There are 4 nested groupings, the coarsest first. Each group lies inside one group of the grouping before and may be the whole of it. The rows also spread widely along 16 directions, which tell nothing about the answers.
Some rows, each with its group in each grouping after it:
[ 11, -12, -37, -19, -31, -10,  -8, -10, -17,  51,  37,   7,   3, -32,   0,
  38, -11,   5,   1, -21, -24, -11, -53,  20, -29, -20,  -5, -30,   5]
Z308 bol konel Z969
[ 23, -26, -24,   0, -17, -57,  -8,   2,  16,  17,  -6,  22,   8,  -7,   0,
 -46,  19,  15, -40,  20, -33, -47, -12, -49, -36,  21, -23,   7,  -8]
Z308 bol gab Z142
[ -6,   9,   3,   9,  64, -55,  18, -21,  10, -22,   0,  16, -12,  24,  -2,
   2, -18, -38,  29,  30,   8,  -6,  -3, -66, -24, -28, -14,  -1,   6]
Z308 bol Ren Z768
[  7, -12, -44, -47,   3,   1,   8, -24, -20,  25,  28,   6, -21,  38,  -5,
 -38,   6, -47,  60,   4, -55,  -5,  -5, -77,   3, -30, -24,  13, -44]
Z880 kamu zam Z365
[  7,  10,  -7, -19,   6,  -6,  -6, -34, -33,  10,  43,  35, -19,   6,  25,
  62,  13,  11, -12,   4, -11, -35,  12, -34, -35, -16,  26, -22, -65]
Z880 kamu Tor Z686
[ 26,  -6,  11, -43, -33,  54,  15,   8,  39,  59,  42, -10,   6,  22,  21,
 -28, -10,  -7,  17,   3,  -2, -67, -19, -15, -28, -45, -46,  44,  21]
Z880 tesa Mag Z738
[-15,  42,   3, -35, -31,   6,   0, -22,  59,  13,  20,   0, -13, -39,  27,
 -14,   1,  -8,  14,   7, -12,  -3,  21,  16, -38,   3, -19,  -8,  -7]
Z880 vur gamu Z397
[ 24, -35,  -7,  24,   5, -16, -39,   0, -62,   7, -10,  54,   2,  12, -14,
  19,  -3,  -4,  -2,  16,   5,  25, -37, -41, -24, -13,  14, -52, -29]
Z880 vur mur Z156
[ 29, -35,  28, -12,  17,  15, -14, -12, -32,  24,  29,  -6, -36,   1, -10,
 -30, -76, -33,  27,  18,  -5,   2, -54, -59, -23, -35,  -6,   3,  22]
Z880 vur kiv Z451
[ -2,  10, -41, -89, -16, -40,  26, -34, -13,   5,  42,   4, -10, -22,  19,
 -30,  31, -14,  18,   6, -11, -53,  31,   6,   1, -24, -13,   7, -53]
Z308 nep Gutab Z127
[ 46, -34, -21,  -6, -31,   8,  20,  50, -39,   1,   0,  -1,  10,  48,  -6,
 -27,  36,  22,  -4,  -4, -15,   2,  11, -10,  -5,  -9,  -6,  -2, -15]
Z308 nep Sasir Z977
[ 28,  25, -26,  32,  -8, -90,  12,   8, -23, -10, -25,   6,   3, -10,  -9,
  45,  31,  -2, -26,  14, -12, -23, -13,  -4, -12, -16, -38, -26,   0]
Z308 nep Sasir Z917
[ 30, -49,  -3, -19,   7,  47, -18,  -1, -16,   9,  35,  -9, -24,  -6,  62,
  16, -24,  20, -28, -27,  -9,  10, -17,  26, -47,  27,  29, -27,  19]
Z880 vur mur Z978
[  2, -36, -37, -34,   1,  22,  21,   3,  21,  24, -21,  -9,  35,  22,   7,
 -19, -11, -21,  19,  -1,  26,  29,  -3,  23, -15, -20, -17,  -8,  46]
Z308 bol Ren Z455
[ 21,  17,  49, -15,  49,  19, -55,  -2,  22, -44,  23,  -3, -30,  -6,  75,
  46, -12,  -4,   5, -11,  10, -46,  -3,  80, -18,  23, -31, -18,  52]
Z880 kamu Bufef Z797
[-16, -28, -16,   4,  10,  53,   0,  11,   8,  19, -29,  28,  12,  -7,  31,
  -6,   5, -23,  55,  16,  41,  12,  -9,  28,  10,  -9, -27, -18,  40]
Z880 rik megim Z147
[-10, -17,  59,   1,   2, -20,   5,  30, -27, -12,  25,  -7, -24,  68, -41,
 -23, -71,   1, -12,  22,   1,   4,  10, -13, -17, -14,  19,  13,  18]
Z880 vur kiv Z314
[ 27,  -2, -38, -60, -48,  15,   0, -50,  -7,  44,  21,   5,  22,  37,  36,
   0,  35,  -8,   0,  -4,  -1, -42,  17,  22,  -2, -42, -25,  -1, -37]
Z308 bol gab Z796
[-19,  23,  15,  14,   3,  -3,   7,  25,   0,   9,  -3,  28,  12,  52, -42,
  57,  -8,   9,  10,  21,  13, -30,  24, -11, -16, -17, -13,   9,   4]
Z880 tesa Mag Z738
[ 11,  45,  44, -24,   2, -33,  19,  -1, -17, -19,  54,   9, -39, -42,  11,
  31,   4,  15,  -5,  24,  17, -61,  18, -16, -32, -37,   8,  -4, -37]
Z880 rik megim Z147
[-36,  -8,  13, -54,  13,  51, -27, -30,  37,  22,  25,  28,  19,  49,   0,
   1, -42,  -3,  30,  13,  25, -34,  36,  28, -17,   3,  -8,  25,  18]
Z308 nep Sasir Z917
[ -8,   8,   2, -12,  63, -10, -64, -40,  17, -53,   3,  34, -43, -16,  63,
  -3,   9, -27,  34,   8, -31,   2,  14,  -8, -19,  55, -11, -37, -15]
Z880 kamu Bufef Z797
[  5,  -5, -13,  25,  70,  -3,  28,  13,   7, -34, -11,  24, -10,  44,  49,
  35,  40,   1,   5,  15,  12, -33,  41, -51, -23,  20,  -3,   7, -10]
Z880 vur kiv Z451
[ 56,   3,  40,  -3,  -6,  40,  -4,  30,  -5, -22, -32, -22, -13, -10,  19,
  19,  -6,  33, -31,  20,  36, -16,  37,  22, -25,  24, -14,   2,  32]
Z880 vur mur Z978
[ -5,  38,   9,  11, -11,  21,  31, -10,  46,  10,  -3,  -5,  16,  60,  32,
  51,   8,   2,   1,   8,  19, -23,  48,  30, -19, -21, -26,  16,  18]
Z308 nep Sasir Z917
[ 67,  -9,  28,  29, -12,  -7,  -4, -21, -54, -23,   3, -29, -46,  63,  66,
   1,   7, -13, -28,   3, -21,   4,   7,   0,  -3, -17,  -6, -22, -12]
Z880 vur gamu Z397
[ -5,  26,  -7,   3, -49,  36, -17,  33,  19,  25,   5,  16,  -9, -46, -25,
  14,  14,  46,  22,  -3, -46, -26,  16,  19, -15,  51, -18,   1,  -6]
Z308 bol Ren Z455
[  1,  -2,  11, -26,  -9,   8, -26,  -3, -27,  -7, -18,  33,  16,  31, -34,
  24, -13,  13, -12,  25,  34,  11,  40,   7, -19,   1,  14, -22, -20]
Z880 vur mur Z156
[-28,  30, -27,   8, -14, -17,  -7,   7,  58,  23, -12,  21,  15,   1,  -8,
  34,  14,  12,  -7,   6, -30, -40,  21,   7, -29,  42, -39,  13,  13]
Z880 vur kiv Z451
[-27,   7, -47, -29,  -6, -35,  22, -36,  25,  30,  -5, -14,  13,  67, -18,
  33, -23, -16, -25,   3, -30, -24,  41,  -5, -19,   9, -20,  28,  10]
Z880 vur kiv Z451
[-35, -11, -47, -20, -17, -50,  -1, -28,   1,  27, -17,  17,  23,  32,  20,
  17,  15, -21, -20,   6,   2, -45,   9,  67,  17,   2, -35,  -4,  15]
Z880 vur mur Z156
[ 15,  25,  11,  12, -51,   4, -27,  -9, -13,   6, -22,  -1, -28, -49,  -4,
  23, -10,  17, -12,  18, -17,  14,  13,  30, -13,  25, -12, -32,   2]
Z880 rik megim Z147
[ 32,  17, -13, -32,  14, -19,  44,  29,  50, -10,  -9,  -2,  26, -20,  31,
 -16,  51,  -3,   7,  20,  40, -57,  17,  -6, -26, -29, -54,  21,  19]
Z308 nep Sasir Z977
[ 25, -35,   5,  62,  41,  -7,  22,  20,  -6,   2, -17,  14, -14,  24,  34,
  37,  -4,  29, -34,  21,   1, -66,   2, -40, -25,  34, -11,  25,  32]
Z308 nep Gutab Z127
[ 72,   1,   0, -11,  23,  74,  13,  21, -13, -29,   5, -11, -12,  26,  82,
  10,  68,  -2,  53, -14,  19,  -6,  19,   8,   0, -22, -27, -15,  -4]
Z308 bol konel Z969
[ 29, -19,  15, -24,  -8,  34,   1,  40,  -4, -13,  31, -13, -19,  -5,  31,
  -7,   6,  24,  -4, -15,  -6,  -4,   5,  30, -30,   8,   5, -12,  17]
Z880 rik megim Z147
[-41,  26,   0,  20,  10,  70, -22,   6,  28,  22,  15,  44,  -9,  11,   0,
  65, -10,  12,  53,  -3, -17,  -3,  22,   0, -22,  35,   0,  -6,  -4]
Z880 vur mur Z978
[ 18,  -7,  49,  53, -18,  70, -20,  40,   3,  19,  -6,  31,  -4,  51,   3,
   7,  -5,  19,  22,  22,   6, -14,   0, -18, -14,  -3, -18,   7,  16]
Z880 rik megim Z147
[-27, -53, -37, -27,  35, -57,  -8,  10, -28, -17, -24,  17, -10, -47, -10,
 -25, -19, -12,  -3,  17,   9,   2, -12,  19,  -2,  36,  -1, -26,  36]
Z880 rik megim Z147
[ -5,  51,  50,  38, -20, -10,  26,  14,  -5, -15,  33,  31, -37,  -1,  27,
  20,  31,  18,  11,  31,   6, -30,  32, -25, -21, -27,  13, -13, -55]
Z880 rik megim Z147

New rows, each followed by its group in each grouping:
[ 10,  15,  10, -56,   3,  62, -34, -41,  20,  -5,  49,  23, -19,   4,  48,
   2,   8,  11,  32,  -3, -10, -23,  43,   1, -33,  15,   7,  -4, -43]
Z308 nep Sasir Z917
[-26,  -3, -20,  29,  15,  33,  26,  26,  32,   0,   5,   3, -11,   2,  67,
  20,  25, -16,  44, -18,  -5,  22,  -6,  47,  -6,   4, -16, -25,  39]
Z880 rik megim Z147
[ -7,  19,  22, -55, -21,  43, -32, -48, -14,   4,  -7,   5,  -8,  26, -13,
   7, -40, -17,  25,  25,  27,  18,  52,  31,   1, -10,  -1, -12, -10]
Z880 vur gamu Z397
[ 16,  23, -12,  23,  33, -45,  22,   0,  20, -33,  34,  11, -36, -25,  80,
  -8,  53, -19,  27,  -4, -32, -15, -15, -29, -30,  -7, -18, -26, -24]
Z308 nep Sasir Z917
[ 12,  -2,  11, -24,  19,  41,   9, -11,  17,   0,  45, -25, -42,  28,  42,
   6, -27,   6,  19, -12, -38, -49,  27,   7, -14,  25, -14,  38,  21]
Z308 nep Gutab Z127
[ 13,  40,  34, -38, -76,  15, -40, -44, -40,  32,  24,  16, -23,  30, -45,
   6, -25,   6,   3,  30, -33, -23,  37, -19,  -2, -22,  -3,   2, -71]
Z880 kamu Tor Z686
[-12,   8, -18,   2,   9, -18,  33,  25,  38,  -6,  16,   5,   1,  59,  22,
 -19,  37, -21,  26,   0, -26, -18,  20, -17, -13, -13, -31,  17,   2]
Z880 rik megim Z147
[-20,  58, -12, -21, -25, -20,  -6,  14,  39, -14,  31,  41,   4,  16,  26,
 -14,  75, -19,  51,  -2, -30,  -8,  21,   9, -10, -21, -29, -26, -61]
Z880 kamu Bufef Z797
[ 10,   9, -18,  -1, -15,  -1,  11,  17,  -6,  -7, -35,  42,  36,   5,  18,
  42,  62,  26, -25,  21,  56,  -9,  45,  16, -25,  -6,   2, -34, -30]
Z880 vur gamu Z397
[ 20,  53,  -6, -32,  -9,  24, -42, -78,  48,  12,   7,   2, -11,  38,  12,
  11, -10, -32,  37,  12, -45, -12,  36, -35, -26,   1, -49,  13, -23]
Z308 nep Sasir Z917
[-18,   8,  -7,   3,  17, -71,  49,  30,  23, -11,  31,  -4, -12,  -4,   2,
  22,  -5,  16, -43,   0, -12, -20,   9, -21, -59,   5,  16,   0,   7]
Z880 vur gamu Z397
[-50, -11,   7, -45, -12,  25, -59,  -8,   5,  14,  43,  76,   9,   9,  13,
 -30,  11,  -1,  42,   7,   7, -33,   7,  41,  -4,  12,   3, -22, -37]
Z880 vur gamu Z397
[ 19, -45, -44, -42,  22,  10,  -1,   5,   2,  14, -21,  22,  36,  19,  24,
 -10,  23, -19,   5,   8,  40, -23,  -5,   2, -13, -12, -29,  -3,  19]
Z880 vur mur Z978
[-48, -13,   1,   5,  -9,  45, -15, -32,  45,  45,   6,  25,  23,  33,  27,
  11, -51, -29,  37,   2,  25,  34, -19,  54, -19, -22,  -9, -21,  48]
Z308 nep Sasir Z917
[ -4, -19,  26, -27,  -7, -27, -50,  -4,   7,   3,  14,  34,   1,  10,  -6,
 -24, -23,  18, -37,  23,   1, -56,   7,  12, -31,  29,  -7,   3,   3]
Z880 vur gamu Z397
[ 25,  -4,  17,  53, -26, -17, -47, -46, -55,   6,  -9,  23, -48,  16,  33,
  15,  -6,  -8, -11,  24, -39,  -5, -11, -13,   4,  11,  -6, -36, -29]
Z880 rik megim Z147
[ 10, -18, -24, -10,  10,   7,  -3, -51, -12,  30,  56,  42,  -2,  29,  82,
  13,  31, -22,  23,  -7,  -2, -36, -27, -15, -21, -47,   1, -22, -47]
Z308 nep Sasir Z977
[-12,  -7,  17, -14,  41,  53,  45,  28,  13,  -3,  -7,  13,  14, -14,   6,
  29, -21,   3,  45,  22,  89,  19,  15,   2, -26, -35,  14, -11,  39]
Z308 bol konel Z969
[-15,   0,  47,  17, -16,  18,  16,   7,   3,   5, -16,  19, -33, -32,  21,
 -49, -15,   1,  21,  54,  30, -20,  17, -20,  -2,   0,  -7,   4,   0]
Z880 tesa Mag Z738
[-22,  -6, -63, -44,   4, -30,  10,  -1, -14,  32,  10,   5,  -8, -34, -60,
  22, -22, -10,  26,   1, -42, -20,  -9, -34, -12,  10, -19,  10,   6]
Z880 rik megim Z147
[ 12,  33,  21,  30, -20, -40, -16,   2,  26, -10,  14,   6,  -9,  39,  10,
  29,   5,   5, -30,   3, -35,   0,   7,   1, -46,  -2, -13, -20,  -2]
Z880 rik megim Z147
[ -1,   4, -10, -24,  -9,  -2, -17, -39,  20, -12,  -6,   1, -12,  -3,  62,
 -45,  19, -36,  35,   5,  -5,  18,   9,  47,   9,  -4, -28, -31,   5]
Z308 bol gab Z142
[ 37,  15,  11, -57,  37, -33, -17,  33,  19, -22,  42,   8,  25,  68, -45,
   4,  -5, -26,  17,  -8,  -4, -19, -14, -41, -49, -53, -33,   9,   7]
Z880 vur mur Z156
[ 35,  16,   8,  10,   7, -21, -17,  -9,  -3, -25, -24,  14,  -5,   7,  43,
  12,  29, -19,  -2,  21,  13,  -1,   2,  -2, -14, -16, -29, -34,  -8]
Z880 kamu Bufef Z797
[-22,   9,  43, -46,  34, -33,   9,   1,   2, -27,  17,  24,   0,  11,  -9,
 -18, -17,  -3,  15,  43,  61, -61,  36,   9,  -5, -24,  -4,  15,   4]
Z308 bol konel Z969
[ 37,  18,  19,  -9, -23,  15, -57, -34, -37,   4,  -9, -11, -50,  19, -13,
  -9, -31, -25,  32,  22, -59, -24,   4, -17,  25,  15, -49,  10,  -8]
Z880 kamu Bufef Z797
[ 54,  49,  35,  23, -27,  28, -43,  -3,   9,   1,   3,   8, -25, -40,   1,
  32,   1,  21,  16,  11, -29,  -8,  -7, -19, -37,   8, -27, -23, -11]
Z308 bol Ren Z455
[  8, -25, -13,   0, -35, -45,  -2,  -1,  21,  18,  10,  41,  12,  11,  20,
 -58,  29,  25, -44,  24, -23, -42,  10, -41, -44,  18,  -1,   3, -41]
Z308 nep Gutab Z127
[  2, -29, -72, -46,  36, -40, -45, -34,  36,  12,   9,  13,   9,   8,  21,
 -14,   9, -25,   9, -18, -60, -44, -22,  -2, -21,  47, -51,   5,  27]
Z308 bol konel Z969
[ 11, -25, -40, -33,  54,  31,  58,  14, -31,  -8,  28, -17, -26,  15,  18,
  11,   3, -15,  60, -13,  -7,   0,  15, -38,  -1, -15,   5,  13,   2]
Z308 nep Sasir Z977
[ 30, -22,  -5, -47, -17,   6,  10, -27, -57,   7,  -7, -21, -37, -29,  22,
  -5, -13,   9, -25,  24,   3, -45,  29,   4,  10,  11,  -2,   9, -12]
Z880 kamu Tor Z686
[ 32, -27,  -9,   6,  42, -20,  36,  30, -28, -10,  13, -21, -28, -18, -15,
  22, -36,  12,  -8,   1, -13,  -2, -19, -57, -42,   3,  10,   4,  30]
Z308 nep Sasir Z917
[ 26,  25,  -4,   9,  18,  11,  19, -19,  38,  17,  22,   4,  -1,   5,  53,
  48,  11, -15,  18,   0,   5, -39, -14, -14, -37, -35, -36,   3,  14]
Z308 nep Gutab Z127
[ 38, -20,  -5, -33,  42, -14, -30, -28, -18,  -7,  28, -24, -39,  -1,  -5,
  -3, -60, -25,  15,  -5, -46,  -9, -30, -37, -28,   9, -21,   5,  32]
Z308 nep Sasir Z917
[ 28, -15,   3,  28,  -4, -18, -44,   8, -15,   1, -10,  25,   0,   4,  16,
   5,   7,   2,   0,   4, -12,  -7, -36,  17, -14,  10, -25, -35,  18]
Z308 bol konel Z969
[-16,  38, -18,  -5, -64, -23,  15,  15,  16,  14,  20,  22,  16, -15, -18,
  34,  23,  32, -13,  -7, -17,  29,  24,  28, -44,  -7,  18, -40, -40]
Z308 nep Gutab Z127
[-26, -14,   0, -43, -11,   7, -23,  13, -21,   1,  56,  47,  -2,  46, -10,
 -25,  15,  21,  28,  -2, -25, -42,  30,  13,   0,  12,  14,   5, -49]
Z308 nep Sasir Z977
[ 25,  36,  -5,  -3, -23, -22,   7,  24,  28,   7, -24,  -5,  17,  -2,   6,
  -7,  30, -40,  34,  14,   6, -11, -26,  18,   4, -51, -78,  -9,  27]
Z880 kamu Bufef Z797
[-22,  14,  51,  20, -41,  37,  21,   3,  21,  11,  -5,  26,  -1,  49,  50,
 -26,  12,   1,   7,  39,  42,  -9,  43,  23,   0, -29,   0,  -1, -20]
Z880 kamu Bufef Z797
[ 46, -49, -32, -47, -10,   7, -49,  10, -36,  18,  26,  41,  22,   9,  -9,
  -1,  23,  37, -24,  -8, -17, -50, -13, -19, -35,  18,  -1,  -8, -32]
Z308 nep Sasir Z917
[ -8,  18,  38, -34, -37,  38,  -5,  18, -15,  -4,  58,  -5, -42,  -1,  13,
   4, -10,  40,   1,  -7, -25, -30,  44,  41, -14,  26,  25,   4, -30]
Z880 vur kiv Z451
[ 10,  26, -30, -15, -27, -49, -23,  -2,  19,   3,  -4,  -2,  20,  21, -14,
  26,  16,  -6,  -5, -13, -33,   3,  -3,  44, -18,   0, -38, -26,  15]
Z308 bol konel Z969
[ 37, -23, -25, -24, -15, -33, -47,  -8, -13,  -7, -20,  -6,  23,  36, -14,
  31, -11,  22, -59, -13, -17,  18,   8,  43, -38,  32,  -3, -36,  24]
Z308 bol konel Z969
[ 67, -31,  24, -45,   2,  35, -52, -20, -52, -23,   3,  -1, -42, -16,  33,
 -35, -11,   4,  -3,  17,  -7,  -5,   8, -23, -13,  18,   2, -20, -26]
Z880 kamu Bufef Z797
[-30, -12,  -9, -43,  -6, -32,  31, -14,   4,  -9,   2,  26,   9,  22,  35,
 -76,  38, -17,  21,  34,  32, -35,  44,  15,  17, -21,  -6,   3, -33]
Z308 bol Ren Z455
[ -6,  17,   5, -14, -28,  36,  69, -13,  20,   7,  23, -36, -38,  -7,  77,
  -9,   8,   6,  13,   3,   1, -21,  52,  40,   0,  -4,  -1,  18,   1]
Z308 nep Gutab Z127
[-10,  -6,   0, -54,  14, -10,  23, -21,   6, -30,   6,  16, -23, -75,  48,
 -71,  11, -13,  29,  33,  43,  16,  29, -12, -21,  -5,  17, -27, -30]
Z308 nep Sasir Z917
[ -8, -57, -20,  27,  50, -17,  47,  43,  -8, -11,  17,   8, -27,  19,  84,
 -40,  42, -16,  22,   0,  -7, -62, -21,   1,  16,   7, -24,  17,  32]
Z880 rik megim Z147
[ 36,   8,  26,  17, -13,  -8, -44,  56, -18, -15,  27,  27,  21,  82, -22,
  18,  17,  -6,  16, -17, -16,  19, -34,  14, -23, -40, -23, -36,  -4]
Z880 vur kiv Z314
[ 25,  22,  33,  55, -33,  12, -23,   5,  20,  17,  -9,  10, -38, -37,  49,
 -11,   7,   6,  -1,  23, -26, -41, -20,  -4, -14,  25, -43,  -2,  10]
Z880 vur mur Z978
[-29, -46, -22,  31,  27, -10,   4,  37,  18,   2, -18,  55,   6, -36,  41,
 -32,  27,  -3,  19,  16,  19,   5, -31, -11, -25,  21,  -3, -36,  17]
Z880 tesa Mag Z738
[ 12,   4,  17,  20,  -5,  34,  -4, -71, -20,   8,  12, -25, -57,  15,  73,
  19, -37, -20,  16,   3, -24,  24,  11,  19,  -2,   0,  11, -24,   1]
Z308 bol Ren Z455
[ -6,  -4,  26,   8, -14, -11,   5,  10,  -8,  -7, -10,   3, -25, -13,  20,
 -42,  -8, -19,  21,  31,  14,  -5,  -1,  23,  12, -13, -22, -10,  21]
Z880 rik megim Z147
[-14,  38,  21, -23,   2,  -5,  39,   6,  31,   4,   7, -21, -30, -58,   8,
 -10, -13,  -1,  33,  28,  11, -73,  22,  21,   8,   0, -42,  37,  34]
Z308 bol Ren Z455
[ -4,  -6,  -6, -12,  16,  -4,  27, -22, -44,   5,  33,  21, -36, -43,  60,
  -4,  22, -20,  54,  14,  25, -33, -19,   1,  16, -39,   2, -26, -29]
Z308 bol konel Z969
[ -7,  13,  34,  10, -48, -18, -27, -22,  -5,   6, -14,  -4,  -5,  70,  -6,
 -16, -33, -28,  -4,  23,  -4,  20,  13,  54,  11, -27, -26, -16,  20]
Z880 rik megim Z147
[ 22,   0,  -7, -60, -21,  21, -41, -49, -12,  40,  23,  10,   5,  29, -14,
  30, -30,  -5, -10,   5,  -6, -47,   8,  -1, -23, -15, -19,  10, -11]
Z880 vur gamu Z397
[-37,  29,  39, -39, -11,  42, -14,  -8,   2,   0,  51,  34, -16,  28,   9,
  31,  -5,  26,  17,   9,  13, -47,  62,  37, -11,   8,  23,   8, -40]
Z880 vur mur Z156
[ -4,   0, -17,  -1, -54,  11,  27, -15, -11,  65,  29, -20, -44, -44,  -1,
  22, -39,  20, -19,   3, -58, -27, -11, -26, -27,  14,   5,  15,  -8]
Z880 kamu zam Z365
[-51, -20,  26,  68,  23, -10,   1,  54,   8,  -5,  21,  33, -38,  -9,  29,
 -16, -11,   0,  38,   7, -24, -18, -36,  22,   3,  29,  -8, -10,  42]
Z880 rik megim Z147
[ 23,   4,  -1,  34, -25, -41,  18, -25, -88,  18, -29,  -1, -22,  18, -14,
  30, -11, -21,   8,  37,  11, -24, -10,  -4,  42, -49, -27, -11,  -9]
Z308 nep Sasir Z917
